There are 4 nested groupings, the coarsest first. Each group lies inside one group of the grouping before and may be the whole of it. The rows also spread widely along 13 directions, which tell nothing about the answers.
Some rows, each with its group in each grouping after it:
[-1.29,-0.43,+1.39,-1.10,-0.41,-2.18,-0.65,-3.26,+1.24,+3.41,-0.28,+0.48,+1.06,+2.20,-0.08,-1.73,-3.12,+0.61,+3.56,+1.07,-2.37,-2.36,-3.72,-0.07,-0.93,-1.80,+2.95,+1.27,+0.31,+0.28]
tudu gobil z_843 Pel
[-1.33,-1.60,-1.27,-0.17,+1.12,+0.37,+0.14,-2.88,-1.00,-1.46,-0.56,-1.77,-0.79,+0.56,-1.00,-0.14,-0.30,+0.48,+6.25,+5.19,-0.08,-1.16,-2.82,-1.50,-0.71,+0.57,+2.14,+0.99,-1.39,+1.89]
tudu sepip z_721 Mup
[+0.76,-2.26,-4.99,+0.56,+4.85,+0.37,-2.78,+3.55,+1.72,+0.48,-3.91,+1.89,+1.42,+0.24,+2.84,-4.86,+1.92,-2.28,-3.32,+1.95,-1.71,+2.61,-2.82,-2.26,+0.75,+1.24,+1.25,+0.66,+4.65,+3.50]
nefi Baf z_145 fule
[-1.29,-0.47,-0.16,+2.28,+1.38,-1.04,+0.79,-3.87,-2.22,-2.13,-0.15,-4.68,-2.44,+0.29,-0.91,+1.12,+2.33,-1.30,+2.63,+1.81,+0.59,-0.47,+0.50,-5.04,-1.48,-0.11,+0.12,+1.19,-0.66,+1.75]
nefi Baf z_145 rupa
[+0.07,-0.01,+0.20,+3.44,+4.51,-0.69,+0.27,+1.05,-2.84,+0.70,-1.23,-2.93,-1.88,+0.01,+3.21,-1.99,+2.68,+1.31,-0.12,+3.83,-1.86,+3.39,+0.12,-2.05,-3.50,+5.51,+1.51,+0.71,+2.77,+1.49]
tudu sepip z_944 tema
[+0.36,+2.87,-1.34,+2.17,+0.52,+2.30,-3.02,-0.28,-0.31,+2.17,+0.20,-2.29,+0.11,+2.96,-1.24,-0.22,-1.30,+2.22,+2.40,+0.97,+0.54,+1.46,-2.79,+2.60,+1.40,-0.47,+0.42,+4.26,-0.20,-1.08]
tudu gobil z_477 sego
[-1.58,-1.80,-0.78,-1.28,+0.62,+0.11,+0.54,+0.98,+2.90,-0.22,-1.30,+0.90,+1.74,+1.86,-1.51,-2.92,-2.79,-2.64,+2.90,+4.78,-0.98,-1.73,-5.94,+0.74,+0.14,-1.58,+3.12,+0.24,+0.10,+2.36]
tudu sepip z_944 Nasit
[-0.36,+1.44,+1.67,+4.15,+0.43,-1.67,-1.94,-1.28,-1.80,+1.46,+0.30,-0.89,-0.24,+1.94,+2.62,-0.46,+2.83,+1.50,+0.00,+1.35,-3.35,+3.44,-1.86,-3.13,-2.38,+2.43,+0.98,+2.55,-0.05,-1.12]
tudu gobil z_461 nif
[+0.27,-4.39,+1.32,+0.71,-3.46,+1.76,-4.57,-1.12,+0.26,-0.93,-1.62,+2.34,+3.38,+0.09,+0.42,+0.62,+0.36,-2.08,-0.20,+0.54,-2.01,+1.46,-5.19,+1.78,+2.13,+0.44,-1.74,-0.93,-1.47,-1.09]
nefi lam z_488 fel
[+1.26,-0.81,+1.01,-0.93,+0.35,-2.43,-1.86,-0.03,+0.16,-0.35,-2.30,+0.47,+2.97,+1.82,+0.79,-2.56,-1.21,+2.20,+2.77,+0.95,-2.43,+2.22,-4.20,-2.29,+1.65,+2.55,+3.34,-1.27,+1.41,-2.83]
tudu sepip z_721 vid
[+0.11,+0.55,-1.35,+1.55,+1.34,-1.25,-1.88,+0.48,+0.96,+0.04,-1.01,+0.36,+2.11,+0.96,+1.03,-1.45,+1.16,-0.25,-2.41,+1.63,-1.13,+0.14,-1.75,-4.02,+0.98,-1.09,+0.90,-0.08,+1.05,-0.16]
nefi lam z_258 Vom
[-1.02,+0.12,-1.87,+2.19,+1.67,+3.06,-2.65,+5.58,-0.74,-1.08,+1.87,+0.83,+0.67,+3.25,-2.02,-0.65,+1.04,+1.88,+0.74,+6.35,+2.95,+3.58,-3.57,+0.02,+0.36,+1.25,+3.55,+2.87,+4.67,+0.94]
nefi lam z_488 siga
[-2.92,+3.79,+0.34,+2.41,+0.46,-1.97,+1.06,-3.98,+2.04,+3.43,+1.52,+1.24,+1.55,+2.69,+1.71,-0.75,-1.65,-1.30,-2.62,+2.62,-4.69,-1.30,-1.97,-3.55,-1.27,-4.83,+1.62,+2.78,-4.14,+0.00]
tudu gobil z_461 Pirin
[+1.89,-2.70,-3.37,+0.16,+1.05,+3.35,-6.43,-1.67,-4.28,+1.13,+1.70,-1.27,+0.36,+0.81,-1.12,+2.46,-0.33,+4.93,+5.17,+3.82,+3.41,-2.55,-0.17,+1.50,+1.16,+0.40,+0.53,+1.35,+2.20,-0.78]
nefi lam z_258 Vom
[+0.56,+0.77,-2.18,+4.30,+1.64,-0.10,-1.37,-4.03,-0.63,-2.04,-4.27,-2.17,-1.86,-0.70,+1.92,-0.64,+3.59,-0.09,+4.56,+2.67,-2.93,+0.73,-3.52,-2.84,-0.33,+0.59,-0.67,+1.76,-3.19,+2.30]
nefi lam z_258 Vom
[+0.11,-2.20,+0.20,+0.51,+0.69,-1.65,-1.50,+0.62,+1.40,+1.15,-3.52,+1.54,+1.68,-3.43,+3.33,-2.77,+1.76,+0.94,+0.98,+4.30,-2.94,-0.86,-3.34,+0.86,-0.42,+3.95,-0.17,-3.24,+0.14,+2.65]
tudu gobil z_477 sego
[-0.70,-0.39,-0.69,+2.94,+2.29,+1.07,-0.89,+0.74,+0.79,+2.58,+0.43,-0.17,+1.18,+2.10,+1.87,-1.62,-0.08,-3.87,-5.01,+1.93,-2.76,+0.63,-2.07,+0.09,-2.18,-0.61,-0.53,+1.92,-0.28,+0.86]
tudu gobil z_461 nif
[-0.28,+0.96,-2.53,-1.00,+2.71,-1.70,-0.46,-0.87,+1.26,+1.03,+0.64,-1.40,+2.16,+3.46,-1.49,-1.57,-2.51,-1.79,-2.94,-0.54,+0.63,-1.72,+0.05,-5.44,+1.82,-4.71,+2.41,+1.21,+2.18,-0.86]
nefi Baf z_145 rupa
[-0.51,+1.76,+0.78,+4.07,+4.88,+2.96,-0.23,+0.46,-4.20,+2.38,+1.59,-1.09,-0.80,+3.16,+1.76,+0.08,-0.92,+2.67,-1.74,+4.08,-1.60,+5.60,-0.08,+0.81,-2.11,+3.07,+2.74,+3.05,+2.92,-1.22]
nefi lam z_488 fel
[-0.69,+1.99,-3.10,+1.20,+2.44,+2.71,-0.81,-0.62,+0.30,+0.79,-1.05,-2.31,-0.23,+0.40,-1.15,+0.19,-0.70,+0.35,-0.19,+2.28,+1.95,+0.24,-0.32,+0.79,+1.78,-1.56,-0.54,+2.47,+0.29,+2.04]
nefi lam z_488 siga
[-0.68,-1.76,-0.78,-0.81,+0.37,-0.32,-1.82,-1.24,-1.59,-0.58,+1.04,-1.59,+0.70,+1.40,-0.71,+0.29,+0.32,+0.67,+1.96,+2.02,+1.09,+0.23,-0.60,-3.00,+0.07,+0.65,+1.47,+1.04,+1.09,-0.46]
tudu sepip z_721 vid
[+1.27,-1.50,-0.76,-1.51,+2.79,-0.50,+1.56,+0.24,+1.47,-2.71,-3.34,-2.26,+1.93,+1.13,-1.64,-2.69,-2.40,-1.46,+3.61,+2.71,-0.73,+0.54,-4.58,-1.17,+1.45,+1.78,+2.44,-2.49,+0.38,-0.25]
tudu gobil z_461 nif
[-2.08,+0.49,+4.77,-1.27,-2.39,-3.48,+2.01,-2.79,+0.82,-0.47,-1.54,-0.19,+2.32,-1.05,-0.07,-0.52,-1.25,+2.29,+2.92,+2.03,-2.51,+0.88,-2.51,-2.05,+1.18,+2.29,+1.98,-3.04,-1.88,-1.55]
tudu sepip z_721 Mup
[+1.06,+1.32,-1.10,+1.72,+1.40,-1.76,-1.07,-3.12,+0.23,+1.07,-0.15,-3.20,+0.96,+2.48,-0.34,-0.60,-1.41,-0.41,+1.45,+0.87,-1.07,-3.18,-1.72,-2.90,-0.10,-2.28,+0.55,+0.56,-2.19,-1.58]
tudu gobil z_843 Pel
[+1.92,-2.48,-2.11,-0.19,-2.59,-0.33,-7.18,-0.51,-0.82,-0.82,-0.43,-0.76,+3.02,+1.72,-0.21,+0.32,+2.18,+0.56,+0.22,-2.61,+0.88,+1.28,-2.09,-3.16,+3.14,+0.32,-1.46,+1.50,+0.56,-3.14]
tudu sepip z_721 Mup
[+0.71,+0.05,-0.25,+1.63,+1.71,+0.05,-1.13,-0.50,+0.03,+1.10,-0.31,-1.80,+1.43,+1.80,-0.27,-0.57,-1.39,-1.03,-1.56,+1.16,-0.35,-1.65,-1.35,-0.92,+0.14,-1.57,+0.54,-0.15,+0.74,-0.89]
nefi lam z_258 Vom
[-0.83,-4.17,+3.68,-0.33,-1.28,-3.93,-0.80,-1.65,-1.40,+0.28,+2.38,-1.52,+1.41,+1.40,-0.59,+0.66,+0.39,-2.28,-1.97,-0.24,+0.37,-3.41,+0.48,-5.49,-2.71,-1.04,+1.57,-2.19,+3.23,-1.23]
nefi lam z_258 Vom
[-4.13,+1.36,+0.16,-1.11,+1.05,+0.53,+1.08,+1.10,+0.32,+1.70,+1.09,-0.50,+0.82,-0.69,+0.31,-0.50,+0.87,+0.65,-4.69,+1.54,+1.04,+3.88,+2.29,-1.83,+0.52,+1.49,+0.08,+1.72,+2.51,+1.82]
tudu sepip z_721 Mup
[+0.25,+2.21,+0.70,+2.26,+0.45,-1.24,-1.31,-2.09,+0.36,+2.30,-0.52,-1.00,+0.89,+2.64,-0.12,-0.73,-1.79,+1.32,+1.35,+1.13,-1.52,-1.83,-2.65,-0.85,+0.12,-2.55,+2.05,+1.45,-0.06,-1.27]
nefi lam z_258 Vom
[-0.73,-1.13,+0.01,-0.03,-1.05,-1.04,-2.28,-1.98,-0.55,+0.68,+1.25,-1.24,+0.25,+1.08,-1.12,+0.34,+0.07,+1.09,+3.90,+2.47,+0.73,-2.43,-2.06,-1.48,-0.55,-0.67,+1.35,+1.14,+0.13,+0.31]
tudu gobil z_477 sego

New rows. What belongs after each?
[-1.57,-0.52,+1.02,+3.38,+1.94,+2.00,-0.71,+0.16,-0.40,+5.01,-0.37,+0.78,-1.00,-0.49,+2.14,-0.89,-1.06,+0.48,-0.24,+5.63,-1.73,-1.76,-2.26,+5.67,-3.51,+0.77,+0.66,+1.40,+1.39,+4.02]
nefi lam z_488 siga
[-0.57,+1.08,+0.01,-1.04,+0.34,+0.94,-0.71,-0.69,+0.09,+1.42,-0.63,-1.28,+2.63,-1.60,+0.00,+0.35,-1.73,+2.72,-0.94,+2.20,+0.65,+0.21,+0.67,+1.57,+2.87,+1.60,-1.03,-1.67,-1.03,-1.10]
tudu sepip z_721 vid
[+0.02,-2.59,-0.85,+1.38,-0.47,+0.97,-4.95,+2.96,-1.51,+0.60,+2.43,-0.74,+0.75,+4.11,-0.76,-0.54,+1.46,-0.91,-0.80,+0.85,+1.40,+1.95,-2.45,-1.37,-1.06,+0.54,+1.47,+3.70,+3.99,-0.77]
tudu sepip z_944 tema
[-1.84,+2.11,+0.73,+3.22,-0.95,-0.92,-1.35,-1.90,-0.45,+1.32,+1.99,-1.39,-0.24,+3.30,+0.00,+0.35,+0.76,-0.03,+0.53,+1.88,-1.25,+0.12,-1.91,-2.61,-1.46,-1.90,+1.23,+4.05,-1.78,-0.72]
tudu sepip z_721 vid
[-1.54,+4.63,+0.77,+3.14,+1.90,-0.68,+1.10,-0.71,+1.31,+5.15,+0.08,-1.43,-0.07,+0.56,+0.69,-0.69,-2.09,+1.39,-2.73,+2.87,-0.56,-2.78,+0.26,+1.56,-1.09,-2.57,+0.70,+1.41,+0.20,+1.61]
nefi lam z_488 siga
[-1.57,+3.87,+0.39,+1.37,+1.81,-0.14,+2.10,+1.80,+2.00,-0.71,-0.63,-0.51,+1.57,+2.64,-1.72,-1.60,-1.77,+0.53,-0.89,+3.39,-0.02,+2.73,-2.95,-1.88,+1.85,-1.14,+3.25,+0.77,+1.02,-0.42]
nefi lam z_488 fel
[-1.27,-3.32,+0.76,+0.34,+1.93,+2.26,+0.58,+0.63,-0.69,-0.97,+0.64,+0.75,+2.12,+2.17,+0.05,-1.15,-2.38,-2.98,+0.07,+5.79,-2.49,+1.68,-4.42,+0.63,-1.10,+1.47,+2.31,-0.70,-0.78,-0.15]
tudu sepip z_944 Nasit
[+0.85,-0.18,+0.72,+0.56,+0.98,-1.38,-1.29,-0.08,-1.86,+0.66,+0.75,-2.66,+1.14,+0.75,-0.33,+0.05,-0.66,+3.11,+2.17,+3.30,+1.00,-1.64,-0.20,-1.21,-0.23,+2.15,+1.73,-1.47,+1.16,-1.88]
tudu sepip z_721 vid
[-1.26,-1.63,-1.05,-0.49,-0.51,+1.25,-0.91,+0.41,+1.54,-1.20,-0.24,-2.02,+1.08,+1.10,-2.08,-0.30,+0.53,-3.80,-1.17,+0.01,+1.38,+0.92,-2.08,-0.81,+0.87,-0.73,-1.22,+1.45,+0.25,+1.28]
tudu gobil z_461 nif
[-1.10,-2.01,-1.74,+0.53,+2.21,+0.15,-0.70,+2.25,+0.30,-2.28,-2.07,+1.38,+0.72,-0.78,+0.94,-1.95,+2.67,+0.00,+0.29,+5.10,-0.11,+2.86,-2.78,-2.94,+0.19,+2.58,+1.99,-0.58,+2.97,+3.10]
nefi lam z_488 fel
[+0.81,-2.25,-0.13,+1.80,+0.79,+1.02,-2.51,-1.97,-1.00,+1.70,-1.05,-2.21,+0.19,+1.20,+1.13,-0.54,+0.01,-2.38,-0.32,-0.62,-1.94,+0.39,-2.12,+1.26,-1.50,+0.88,-1.38,+1.59,-0.11,+0.14]
tudu gobil z_461 Pirin
[-0.42,-0.01,+0.40,+0.80,+0.10,-1.03,-1.47,-0.14,+0.07,+1.24,+0.72,-0.48,+1.50,+1.24,+0.21,-0.49,+0.10,+0.64,-0.05,+2.25,-0.62,-0.25,-1.67,-1.60,-0.43,+0.38,+1.07,+0.31,+0.53,-0.51]
tudu gobil z_461 nif
[-1.62,+2.61,+1.25,-0.29,-2.08,-1.78,-0.56,+1.37,+0.90,-1.45,-0.27,-2.48,+0.42,-0.33,-3.29,+0.49,+1.87,+3.89,+2.44,+1.16,+4.18,+0.75,-0.30,-2.84,+2.61,+0.41,+1.34,-0.01,+3.10,+0.21]
nefi lam z_258 Vom
[+0.57,+0.52,-1.38,+1.38,+1.66,-0.65,-0.71,+2.14,+1.41,-1.60,-1.13,-0.80,+2.91,+1.72,+0.17,-2.18,+0.04,-1.41,-1.61,+3.20,-1.20,+1.04,-3.30,-3.16,+1.49,+0.30,+1.19,-0.98,-0.76,-1.21]
tudu sepip z_944 Nasit
[-4.05,-1.46,+0.74,+1.35,-2.99,+1.72,-2.45,+1.52,+1.97,+2.41,+3.32,+3.70,+2.96,-0.54,+0.06,+1.31,+0.95,-2.26,-6.23,+4.54,+0.36,-2.41,-1.13,+0.93,-0.20,-3.37,-1.58,+0.40,-0.53,+2.25]
nefi lam z_258 Vom
[-1.53,-0.27,-0.90,-0.34,+2.32,-0.17,-0.21,-0.19,-0.45,+2.54,+2.24,-0.37,+1.13,+2.31,+0.08,-0.85,-2.28,-0.08,-1.43,+3.73,-0.19,-1.55,-0.11,-1.79,-1.23,-1.57,+2.63,+1.26,+1.42,+0.38]
tudu sepip z_944 tema
[+1.36,+2.12,+1.35,-0.03,-1.30,-3.41,-5.31,-3.32,-1.53,+5.35,+1.40,+1.11,+3.43,+2.10,+1.49,+0.66,-2.05,+6.53,-0.25,-1.70,-1.19,-2.26,+0.66,-2.84,+1.93,-2.21,+2.16,+0.33,+2.04,-5.05]
nefi lam z_258 Vom
[-1.02,-0.45,-0.88,+0.34,+4.21,+2.26,+2.40,-1.91,+0.97,+0.68,-1.45,-0.14,+1.55,+1.03,+0.96,-2.10,-3.87,-3.10,-0.45,+4.69,-3.86,+0.60,-3.64,+1.60,-0.21,-0.13,+1.24,-0.41,-2.91,+0.95]
tudu gobil z_477 sego
[+0.37,+0.01,+0.91,+0.35,-0.31,-2.32,-2.35,+0.62,+0.09,+1.91,+0.30,-1.92,+1.94,+0.72,+0.29,-0.80,+0.70,+1.06,-2.13,-0.93,+0.53,-0.27,+0.11,-2.19,+0.20,+1.13,-0.25,-0.63,+2.33,-1.55]
tudu gobil z_843 Pel
[+2.60,+1.83,-1.30,+2.92,+3.36,+1.07,-2.48,+0.67,-2.80,+0.05,-2.38,-4.60,-1.24,+1.80,-0.49,-0.97,+0.53,+3.92,+3.57,+0.33,+1.27,+3.47,-0.93,+0.32,+1.35,+3.58,+1.31,+1.79,+3.50,-1.35]
nefi Baf z_145 fule
[-2.64,-0.85,-0.52,+1.81,+3.02,+0.65,+1.18,+1.51,+1.16,+2.95,+2.25,-1.34,-0.37,+2.83,+0.03,-1.91,-0.80,-4.95,-4.67,+2.90,-0.39,-1.35,-0.90,-0.45,-4.03,-1.94,+0.95,+2.70,+2.08,+3.17]
tudu gobil z_843 Pel
[+1.50,+1.59,-0.46,+2.85,+2.65,+0.78,-2.55,+0.20,-3.05,-0.52,-1.41,-2.24,-0.29,+3.70,+0.95,-1.54,+0.64,+3.51,+4.17,+1.68,-1.94,+6.36,-3.61,-1.52,+0.27,+4.10,+3.15,+3.36,+1.64,-2.72]
tudu sepip z_944 Nasit
[-0.16,-3.50,+2.71,-0.50,-1.06,+0.25,-2.23,-1.61,-0.74,+2.47,-0.52,+0.12,+1.71,+0.64,-0.12,-0.28,-2.59,-0.52,+0.69,-0.01,-1.24,-0.89,-2.57,+2.83,+0.04,+0.52,+0.52,-0.83,+1.79,-0.53]
nefi Baf z_145 rupa
[-1.35,-0.79,-2.29,-1.95,+2.50,-0.19,-1.10,-0.96,-0.29,+3.31,+1.92,-0.74,+1.36,+1.35,+0.15,-0.77,-2.22,-0.20,-2.05,+2.00,+0.88,-2.57,+1.42,-2.09,-0.35,-2.29,+1.59,+1.45,+2.18,+0.89]
tudu sepip z_944 Nasit
[+1.78,+0.25,-2.59,+1.43,-0.10,-1.28,-3.81,+0.70,+0.05,-2.21,-1.98,-6.54,-0.91,+4.18,-2.33,-1.49,+3.45,-3.11,-0.18,-6.60,+2.64,+3.39,-1.38,-5.57,+1.28,-0.40,-1.03,+5.16,+3.29,-1.29]
tudu sepip z_721 Mup
[+0.29,-0.56,-0.05,+2.07,+0.93,+0.83,-1.77,-3.60,-1.75,+0.83,+1.22,-1.17,+0.98,+3.39,-0.84,+0.80,-2.83,-0.30,+2.40,+2.66,-1.57,-1.90,-2.74,-0.71,+0.01,-2.53,+1.81,+1.27,-1.85,-1.91]
nefi Baf z_145 rupa
[-3.41,+0.76,+1.43,+1.44,+0.51,+2.22,+2.57,+2.45,+2.10,+1.33,-0.04,-2.20,-0.28,-0.93,-1.79,-0.18,-0.46,-3.24,-4.79,+2.55,+2.35,+0.12,+0.07,+3.34,-0.57,-0.53,-1.62,+0.44,+1.70,+3.99]
nefi lam z_488 fel
[-2.34,-2.65,+3.33,+1.89,-4.49,+2.04,-2.19,+0.65,+0.73,-1.21,+1.87,+1.89,+3.23,+0.99,-1.57,+1.95,+0.14,-3.04,-2.43,+3.06,-0.30,+0.93,-4.37,+1.44,+0.83,-0.87,-1.17,-0.63,-2.08,-0.85]
nefi lam z_488 siga
[-1.49,-2.09,-0.62,-1.69,+0.61,+0.41,-1.18,-1.36,-0.51,+1.23,+0.92,-0.12,+1.16,+0.24,-0.34,-0.05,-0.91,+0.31,+0.82,+2.48,+0.33,-0.40,-0.65,-0.69,-0.28,+0.23,+1.04,+0.51,+1.38,+1.06]
tudu gobil z_461 Pirin
[-1.41,+0.47,+0.74,-0.16,-2.01,-0.84,-3.57,+0.87,+1.89,+3.83,-0.75,+1.97,+1.64,+1.00,+0.16,-1.35,-0.13,+1.39,-1.39,-0.98,+0.15,+0.75,-2.42,+0.93,+1.15,-1.41,+0.94,+2.55,+3.81,+1.12]
nefi lam z_488 siga
[-1.92,-0.32,-0.20,+0.14,+0.10,+2.27,-1.42,-2.34,-0.96,+1.54,+1.49,-0.35,+0.59,+1.14,-0.45,+0.84,-1.29,+0.44,+1.26,+2.67,-0.53,+0.85,-1.56,+1.18,+0.16,-0.37,+0.28,+2.40,-1.23,+0.24]
tudu gobil z_477 sego
[+1.37,+1.86,-2.91,+1.44,+1.66,-1.75,-1.06,+1.39,+2.92,+0.10,-4.67,-1.69,+0.19,-1.50,+0.24,-3.34,+1.22,+2.29,+4.89,+4.19,-0.04,-2.47,-4.20,+0.44,+0.94,+1.29,+0.91,-0.81,+0.23,+3.17]
tudu gobil z_461 Pirin
[-0.63,-2.73,-0.17,-0.23,+2.22,+0.22,-0.38,+0.80,-0.60,-0.06,-0.87,-0.38,+0.95,+0.45,+1.09,-1.86,-0.03,-1.09,-0.21,+3.20,-1.11,+1.52,-1.95,-0.73,-1.06,+2.78,+1.49,-0.43,+1.88,+1.00]
tudu sepip z_721 vid
[-0.92,-3.00,+0.76,+0.89,+0.90,+1.91,-0.27,+1.78,-0.01,-1.25,-0.28,-0.92,+0.85,+1.71,-1.33,-0.69,-0.40,-3.58,-1.55,+2.15,+0.59,+1.83,-2.99,+0.56,-0.55,+0.69,+0.74,+0.26,+2.53,+1.11]
nefi lam z_488 fel
[+1.29,-0.48,-0.17,+2.49,+0.82,+0.01,-3.24,+1.17,-2.53,-2.42,+1.26,-1.92,+2.28,+4.58,-0.04,-0.19,+1.56,-0.19,-1.44,+0.20,-0.84,+5.32,-2.26,-5.28,+0.80,+2.22,+1.46,+1.58,+0.83,-4.88]
tudu sepip z_721 Mup
[-1.74,-0.74,+0.21,+2.61,-0.03,-1.30,+1.03,-2.07,-1.11,-4.87,-2.35,-3.24,-1.42,-2.06,+0.99,+0.17,+5.74,-1.07,+2.51,+3.34,-1.22,+3.38,-1.45,-5.76,-0.83,+4.09,-1.12,-0.30,-2.84,+2.04]
tudu sepip z_721 Mup
[-2.48,+0.46,+2.78,+4.08,+0.88,+1.01,+1.79,+0.87,-1.26,-1.90,+0.06,-1.48,-0.68,+1.47,+0.92,-0.62,+2.17,-1.49,-0.32,+4.51,-2.66,+5.76,-3.15,-0.97,-2.31,+3.97,+1.08,+1.50,-1.20,+0.38]
tudu sepip z_721 vid
[-0.02,+1.34,+1.14,+0.68,+1.66,+2.31,-1.69,-2.24,-2.89,+3.47,+0.94,-1.91,+0.12,+4.00,-0.34,+0.02,-3.99,+3.37,+3.01,+0.61,-1.11,+3.14,-1.72,+3.21,+0.02,+1.30,+2.64,+4.03,+1.22,-2.89]
tudu sepip z_721 vid
[-2.48,+2.40,+1.86,-3.33,+1.22,-2.24,+2.89,+1.08,+2.87,+4.08,+0.03,-1.57,+0.89,+0.50,-2.36,-2.57,-4.46,+2.13,+0.67,+1.53,+1.94,-2.31,-0.28,+1.46,+0.39,-0.87,+3.59,-0.36,+4.33,+1.72]
tudu gobil z_477 sego
[-2.89,+3.88,+3.81,+0.73,-0.42,+0.15,+2.80,-2.79,-0.31,+0.87,+0.08,-1.13,+1.54,-1.90,-0.42,+1.83,-1.65,+3.82,-0.52,+3.43,-0.75,+1.42,+0.99,+0.29,+2.02,+0.92,+0.12,-2.13,-2.34,-1.14]
nefi lam z_258 Vom
[-1.19,-2.39,-1.35,-1.40,+4.80,+4.02,+2.67,-1.47,-1.34,-3.52,-2.13,-1.51,+0.51,+0.19,-1.08,-0.54,-2.12,-1.92,+1.58,+4.28,-0.62,+4.37,-2.04,-0.37,+1.47,+2.35,+1.62,-0.96,+0.31,+1.21]
nefi lam z_258 Vom
[-0.79,+2.23,+2.46,-1.84,+0.06,-0.60,+0.25,-4.44,-0.26,+3.30,-1.10,-0.70,+1.31,+2.24,-1.22,-0.11,-5.41,+3.64,+3.17,-1.22,-1.10,+0.96,-1.62,+1.21,+2.33,-1.54,+3.15,+1.44,+1.21,-2.25]
nefi lam z_488 fel
[-1.93,-0.62,+4.22,-0.47,-4.03,+0.02,-1.44,+0.18,-1.25,-2.74,+0.56,+0.45,+2.04,+1.42,-2.14,+0.88,+0.24,+3.63,+5.80,+3.28,-0.15,+5.20,-4.87,-0.51,+2.13,+3.82,+2.82,-0.06,-0.15,-2.77]
tudu sepip z_944 Nasit
[-1.88,+2.76,+3.86,+2.46,-2.89,-2.71,-1.11,+1.35,+2.20,+2.75,-1.08,+0.47,+0.21,+0.91,+0.46,-2.24,+1.19,+2.51,+2.20,+1.23,-1.95,+1.64,-4.73,+1.25,-0.91,+1.51,+1.91,+1.94,+1.33,+0.79]
tudu gobil z_477 sego
[-1.91,+0.10,+3.00,-2.43,-0.64,+0.11,+1.83,+1.37,+0.96,-2.05,-0.28,-0.19,+3.73,+0.02,-2.54,+0.18,-2.20,+0.53,-2.36,+1.36,+1.45,+3.78,-0.93,-1.35,+3.80,+1.44,+1.39,-3.19,+1.90,-2.10]
nefi lam z_488 fel
[+1.68,+1.60,-2.11,+3.54,+4.75,+0.89,-1.01,-1.40,-1.38,+2.81,-0.26,-3.45,+0.53,+3.06,+2.01,-1.36,-1.72,-1.23,-3.08,+0.94,-2.39,-0.06,-0.17,-0.76,-1.19,-0.44,-0.07,+2.14,-0.88,-1.73]
tudu sepip z_721 Mup
[-0.09,-1.18,+0.53,+1.41,+0.74,+3.69,+0.27,+0.22,-0.20,-0.64,+1.05,-3.16,+0.85,+3.74,-3.56,+0.24,-4.31,-2.67,+2.90,+4.22,+0.83,-1.26,-4.58,+4.48,-0.16,-0.75,+1.15,+1.06,-1.88,-1.04]
tudu sepip z_721 vid
